All groups share one centre, and each spreads out both ways along 12 directions, with some noise.
(in the rows, 128 means zero)
Some rows, each with its group after it:
[148  91 123 123 106 111 102  71 102 140 148 148 150 147 126 145 133 174
 159 131] => (0)
[171 132  99  98 118 112 127 109 145 175  76 173 143 112  92 128 100 145
 166 154] => (2)
[124 129 122  69 157  65 173 170  69 118 137 125 105 114 116 136 129 119
 151 159] => (1)
[129 114 147 142 122 116 106 123 124  87 116 144 172 112 131 123 115 122
 107 146] => (4)
[153 150 122 106 154 149 135 112 134 139 140 147 130 116 113 143 143 131
  98 121] => (4)
[125 171 117  99 151 136 124 111 131 136 130 137 105 108 137 154 141 121
 114 120] => (4)
[105 156 156 143 155 132 129 119 124 144 133 121 140 151 160 125 132 112
 137 127] => (2)
[152 146 122 133 136 130  91  87 115 132 113 153 117 124 142 145 141 131
 132 132] => (0)
[ 48 149 231 160 152 190 130 158 125  51 158 118 181 114 169 142  83  71
 136 116] => (1)
[134 153  82 145 145 157 163 151 133 163 126 100  95 152 103 127 149  94
 103 120] => (4)
[168 118 168 137 157 167 132 132 146  95 129 167 144 107 133 136 152 121
 128 120] => (2)
[142 139  59 164 121  97 105 135 142 160  92 152 143  76 148 155 155 105
  54 147] => (4)
[118 140  99 144 122 133 109 116 109 151  96 114 125 166 131 124 105  90
 157 143] => (4)
[166 112 151 132  85 119  90  47 189 126  76 199 205 147 127 133  90 150
 173 138] => (1)
[144 136 119 147 132  98 124 120  78 116 131 150 151  93 118 148 127 134
 100 160] => (3)
[120 120 103 155 145 166 137 153  57 129 185  74 113 151 100 120 139 125
  86 124] => (4)
[132 142 158  86 134 132 133 108 163  70 116 174 175 102  94 146  93 116
 112 138] => (3)
[ 77 118 147 136  90  83 163 125 213  53 132 160 153  97 150 186 132  96
 103 116] => (1)
[ 96 125 170 141 121  82 139 152 117 125 127 123 137  96 150  99 126 163
 144 137] => (1)
[ 34 128  62  91  82 103  99  70 128 123 145 114 179 131 212 201 124  68
 113 122] => (0)
[124 137  76 183 114 122  81 123  76 185 123 123 100  83 171 156 155 140
 120 140] => (2)
[141 136 130 150 147 123 112 138 126 167 102 139 186 119 140 109 111 118
 108 150] => (3)
[112 109 149 129 110 160 104 114 108  64 127 105 164 172  73  84  63 124
 128 138] => (4)
[162 151 112 179 123 162 114  91  72  96 138 120 119 172 139 161 141 106
 101 128] => (4)
[138 133 130 160 151 166  74  96 107 136 144 151 196 112 143 157 120 115
  84 134] => (1)
[173  80 104 107 124  88 146 163  99  68 121 145 169  92 100 115 138 126
  72 160] => (0)
[143 109  82 157 109 172  82 114 118 176 123 121 124 116  97 110 124 159
 121 126] => (2)
[121 132 141 123 125  90 131 131 120 120 130 132 121  94 141 123 144 157
 117 133] => (1)
[113  83  87 154  76  79 145 126 103 132 127 104 115 179 116 133 125 125
 167 143] => (3)
[133  74 134 118 136 156 108 122 133 114 153 131 163 136  83  99 124 148
 111 126] => (1)
[119 154 146  72 156 126 140 125 115 114 164 133 133 103 102 130 124 155
  92 123] => (2)
[134 133 129 148 143 205 166 143 154  89 147  90 108 185  80 100 142  94
  84  98] => (2)
[ 99  76  99 118  90 110 102 119 166 122 147 106 174 171 172 160 114  89
 108 116] => (3)
[ 82  84  99 102  92  85 158 116 152 155 182 109 158 143  63 122 108 176
 104 124] => (1)
[ 75 135 176 132 128 154 134 129 149  67 159 120 148 123 129 134 110 110
 107 110] => (4)
[136 113 120 130 118 124  77 100 136 116 108 148 156 115 140 124 126 133
 109 136] => (3)
[139 112 114 153 136 118 112 140 114 153 126 132 164  95 160 107 162 140
  82 136] => (0)
[188 138 152 133 143 129 147 120 115  75 156 155  76 120  64 143 149 171
  99 124] => (0)
[152 152 169  83 181 143 125 120 142 163 107 160 139 105 123  88 133 156
 159 130] => (4)
[174  79 132 148 138 112 202 209  70 107 139 153 107  86 125 172 161 102
 177 153] => (2)
[129 179 117 136 128 101 136 121 109 148 111 124 164 125 107 115  90 138
  84 155] => (4)
[115 128 162 145 118 123 109  83 181 141 159 156 172  83 143 127 154 199
  81 104] => (2)
[127  97 139 143 111  84 161 141 106 111 109 145 160 147 111 125 100 109
 187 162] => (3)
[ 98 129 150 177 121 101  92  79 128  75 152 138 106 128 226 178 204 120
 110 103] => (2)
[131 135 109 129 103 105 122 116 126 121 109 125 120 124 116 116 123 141
 113 137] => (1)
[147 175 107 138 111 123 164  73 134 142 104 152  74 156  78 137 138 150
 175 130] => (3)
[159 102 197 118 136 186 124  82 118  64 154 141 139 185 107 110 126 150
 178 107] => (4)
[133  95 130 132 148 155  84 135  69  82 134 119 146 128 118 110 118 113
 115 144] => (4)
[180 145 154 103 157 150 106  92 144 114 115 181 160 104 116 131 133 144
 109 131] => (0)
[156 100 141 125 131 131 137 134 126 108 148 124 124 118  98  95 157 180
 101 117] => (1)
[189 153 126 155 126 117 118 104 126  53 119 168  67 109  86 170 149 135
  83 132] => (0)
[163 201 142 180 146 166 132 111 136 100 105 149  90 109 185 161 180  98
  84 106] => (1)
[127 153 151 245 146 168 108 135 111 168 113 132 189 147 167 147 107  71
 123 145] => (0)
[157 128 155 127 137 120 150 121 130 103 116 166 153 111 101 124 131 141
 136 145] => (3)
[111 122  85  97 133  67 147 138  55 178 167  81  86 164 169 155 151 133
 156 136] => (3)
[111 110 123 120 125 114 108 117 130 127 122 146 202 101 170 135 128 114
 108 139] => (0)
[112 149 127 113 112 157 153  77 146  80 162 144 140 146  87 182 104 118
 111 117] => (3)
[150 109 136 112 154 132 123 156 108  83 101 133 136 135 109  93 120  97
 131 150] => (2)
[114 113 100 138 102 127 127 106 140 124 143 120 135 139 125 134 142 136
  99 117] => (0)
[134 119  85 148 124 103  97 137 124 142  94 139 129 102 139 127 141 108
 109 148] => (4)
[130 149 142 117 129 113 179 135 160 159 104 157 133 125 131 152 112 109
 187 134] => (2)
[134 140 107 116 114  77 112 106  91 121 103 142 112 123 151 144 127 128
 155 154] => (1)
[189 136  94 164 119  88 137 109 136 163  91 137 147 156 114  95 158 150
  85 144] => (2)
[135 230 116 124  90 101 159  82  95 130 106 119  88 153 136 162  92 139
 140 135] => (1)
[113 135 159  81 158 132 111 125 126 114 142 136 136 104 135 118 127 140
 131 121] => (3)
[147  73 177 124 161 160 103 138  83  73 167 133 159 118 119  99 146 151
 117 127] => (2)
[152 167  79 107  58 108 153  79 154  79 120 120  68 139  71 131 125 178
  69 110] => (1)
[113  85 105  67 113 101  92  90 107 136 156 120 128 109 136 100 156 193
 132 118] => (0)
[120 137 108 117  90 105 140  44 168 177 139 146 118 169 160 173 157 159
 174 102] => (0)
[134  55 134 126 127  91 123 188  75  52 114 129 177 109 106 104 101 100
 125 177] => (0)
[152 114 137 162 139 150 133 138 133 127 124 129 136 136 134 112 155 123
 115 124] => (3)
[124 170 125 193 137 121 123 134 142 158  93 134 124 118 166 142 143  99
 115 136] => (0)
[ 72 145 150 194 129 190 129 142 212 186 117  99 195 161 136  91  92  91
  97 107] => (3)
[ 81 176 154 104 136 148 146 118 205  93 118 133 148 127 115 134  98  86
  98 112] => (2)
[160 110 101 128 138 103  75 133  75  99  88 144 119  98 134 105 142 127
 119 162] => (3)

New rows. What belongs after each?
[123 183 123 168 104 141 138  76 173  83 127 172 135  81 111 186 138 121
  54 118] => (3)
[ 89  71 101  58 109 182  10 108 171  77  70 100 142 183 104  66  55  69
 160 121] => (3)
[160 148  97 103 138 133 159 116 135 204 153 113 165 176 113 135 115 139
 100 124] => (3)
[137 160 139 100 154 117 127 115 150  80  99 137 141 143 117 103 127 102
  87 136] => (2)
[148 131 184 154 188 149 135 183 107 149 109 130 163 115 102  68 106 129
 138 154] => (0)
[142 117 121 117 135  94 138 133 104  97 110 118 113 162 119 100 141 117
 131 145] => (2)
[124 134 125 128 132 135 141 124 111 125 153 135 147 122 120 162 118 119
 122 136] => (2)
[ 78 152 113 191  96 132 149 122 202 181 138 109 186 159 164 163 111  88
  82 110] => (3)
[127 121  88 141 122  94 115 138 169 146 104 148 107  77 154 141 182 124
  93 126] => (4)
[142 169  81 140 121  90 118 100 158 167  92 161 115  95 163 168 161 120
  99 134] => (4)
[182 120 175 103 183 174 146 114 143 160 132 175 150 140 129 126 156 135
 185 117] => (4)
[201 177 146 156 152 127 161 136 134 109 103 167 171 100 120 128 142 126
  49 143] => (4)
[ 85  78 126 183  83  71 157 167 112  81 133  96 109 156 110 133 112 101
 155 148] => (0)
[174  71 156 134 170 156 101 149  91 106 157 153 172  86 122 106 167 155
  96 135] => (4)
[161 126 179 168 109  95 175 150 174  64  71 157 155 138 128  95 128 113
 130 144] => (4)
[124  90  89 112  98 104 101  91  91 111 156 127 162 132 122 149 122 144
 104 139] => (0)
[133 154 128 106 160 136 172 168  96 134 135 136 152 103 100 151  94 102
 118 150] => (2)
[167 125 145 172  94 105  79  73 114  60  91 164 149 138 158 134 136 137
 125 143] => (4)
[ 27  98 186 117 164 116 127 192 161 124 155 121 213  69 126  98  88 104
 103 141] => (1)
[133 151 176 217 151 127 121 156  91 130 158 109  57 104  82 103 141 191
 101 130] => (0)
[ 77 105 192 150  94  58 154 132 174 126  98 137 140 143 167  98 123 142
 221 134] => (4)
[ 64 141 110 123 143 153  91 108 119 215 166  95  98 132 146 124 142 152
 160 103] => (4)
[116 135 122 197 104  97  99 112 124 105 103 161 158  73 143 146 135 128
  92 153] => (3)
[160 130 122 166 115  58 143 120  88 108 117 173 113  65 131 142 178 174
 110 161] => (3)
[120 120  94 120 100  92 126  98 115 113 117 138 132 146 139 170 123 104
 142 144] => (0)
[131 123 142  96 217 159  89 148  88 161 139 139 151 100 133 108 143 111
 126 142] => (1)
[179 165 140 126 137 146 134  74 177 121  96 189 136 129 132 158 147 122
 139 119] => (3)
[161 132 152 100 162 139 106 108 152 132 106 169 121  98 143 116 167 143
 147 121] => (4)
[ 60 112 128 164  83 159  96 130 182  38 105  88 103 150 111  87 109  91
  93 105] => (4)
[131 149 130  77 172 136 171 156 117 121 153 100  78 165 175 165 162  73
 147 106] => (3)
[153 114 133 105 132 145 163 117 156 131 146 132 170 172 101 139 109 115
 128 120] => (3)
[144  74 113  46 117 110 138 113 108  75 158 134 158 124  88 119 125 153
 116 132] => (0)
[ 33 101 132  64 126 169  93  97 133 118 162  98 177 154 137 114  84 102
 160 110] => (0)
[155 153 202 119 181 137  79  99  96 148 143 161 104 101  83  95 108 216
 171 136] => (0)
[118 126  56  64  98 123 123  86 115  88 153 123 152 135  90 168 100 113
  67 134] => (0)
[ 86 147 125 159  94  77 107  95 157 164 102 136 117 126 159 141 121 145
 160 133] => (0)
[107 170  60 107 125 125  88  87 117 139 142 124 103  91 128 174 139 132
  49 122] => (4)
[142 124 163  90 158 154 137  94  81  90 167 143  83 130 103 132 154 162
 173 119] => (3)
[ 91 162 116 100 135 164 125 117 156 146 138 104 160 152 101 131  76 101
  99 118] => (3)
[145 145 149 108 165 100 136 142 124 105 100 132 168 143 115  82 119 111
  99 155] => (2)
[174 153  98 153 132 159 109  99 154 149  80 149 145 164 140 140 133  85
 120 128] => (3)
[179 100 127 101 129  77 120 124 136 115  80 160 135 122 110  80 143 160
 143 152] => (2)
[164 144 147 145 197 185 119 127 131 196 144 154 215 114 114 113 132 134
  82 131] => (1)
[147  85 101  70 160 103  81  78 103 145 142 174 146 120 138 173 157 127
 159 141] => (1)
[162 139 116 100 139  51 165 148 114 158 140 148 165  90 148 158 147 152
  83 154] => (3)
[185 168  77  95 104  87 135  90  27  94 136 123  69 137 112 163 133 163
 108 148] => (1)
[117  85 128 113 129 130  98 136 132 117 154 108 116 129 150 105 160 147
 113 107] => (3)
[ 90 144 118  89 139 115 122 124 128 135 142 129 128 100 125 144 118 129
 115 130] => (4)
[118 128 156 129 131 132 118  98 148  81 143 144 175 137 130 135 124 123
  93 125] => (2)
[132 112 134 173 127 157 111 113 131 138 133 115 133 165 135 107 147 131
 127 115] => (2)
[148 144 133 168 129 124 137 114 132 141 140 143 136 121 125 146 144 147
  98 127] => (0)
[140 137 105 145 123  92  94 120 115 128  94 141  93  92 152 115 168 145
 116 140] => (3)
[160 115 106 190  86  72 184 148 231 128  51 176 134 125 154 149 173  79
 131 134] => (4)
[122 135 150 151 121  98 138  86 115 150 162 160 169 113 146 172 135 161
 135 134] => (3)
[ 99 152 148 142  85  78 157  81 196 130 127 154 138 130 153 159 134 153
 140 113] => (4)
[103 129 129 144 124 120 174 163 178 154 131 114 141 120  98  94 125 134
  97 123] => (4)
[161 157 114 146  77  76 155 106 175 170  72 141 118 141 108  89 123 178
 143 134] => (1)
[153  92  75 237  80  96 130 131 119 184 103 108 121 161 127  96 166 150
 119 143] => (3)
[197 122 130 123 169 140 159 140  84 221 152 126 210 164  90  97 110 169
 117 151] => (3)
[131  72 124 137 126 153  64 144 165  85  75 150 153 105 116  83 128  96
 119 138] => (4)
[103 142 160  91 114 135 126  70 223 109  92 189 206 135 156 168  89  82
 164 117] => (0)
[124 119 140 126 139 129 117 127 121 122 120 133 141 126 145 121 133 117
 144 135] => (0)
[114 119 111  76 135  91 128 115 112 128 145 142 103 106 137 159 147 137
 150 130] => (4)
[178  67 102 128 100 111  88  91 152 113  96 166 155 110 159 103 191 158
 113 126] => (0)
[115 110 147  54 133  63 184 141 129 140 171 121 129 126 110 122 127 175
 148 128] => (3)
[108 178 109 137 130 151 126  91 110 140 139 123 102 130  95 136 121 139
 115 126] => (3)
[173 127 127 139 120 129 133  93 159 122 111 165 177 144 115 138 125 129
 112 134] => (2)
[156 148 179  78 164 165 134 101 131  86 149 161 165 122  98 131 113 142
 115 123] => (4)
[138 151 142 158 135 136 124 107 141 126 128 143 106 131 124 143 143 135
 128 120] => (0)
[114 130 107 158  92  96 103 109 169 172  92 152 138  92 144 128 130 147
 132 136] => (2)
[119 131 124 182 131 153  81 136 132 138  96 129 185 108 117  91 101 114
  81 151] => (3)
[119 116 142 122 131 134 114 134 159  85 116 138 136 130 156 137 137  87
 124 120] => (3)
[126 125 114  99 122 150 125 102 150 136 127 119 142 180 101 123  96 112
 145 122] => (3)
[136  73 127  97 208 141  74 148  85 147 152 149 168  90 131 116 163 116
 121 148] => (1)
[155 123  84 151 131 136 153 136 114 191 135 108 146 172  81 113 122 126
 109 141] => (1)
[113 146 129 118 116  94 128 104 109  92 140 146 123 127 102 181  88 119
 134 147] => (0)
[ 70  93 149  92 165 119 129 156 191 112 128 153 169 102 127 131 123  72
 141 130] => (1)
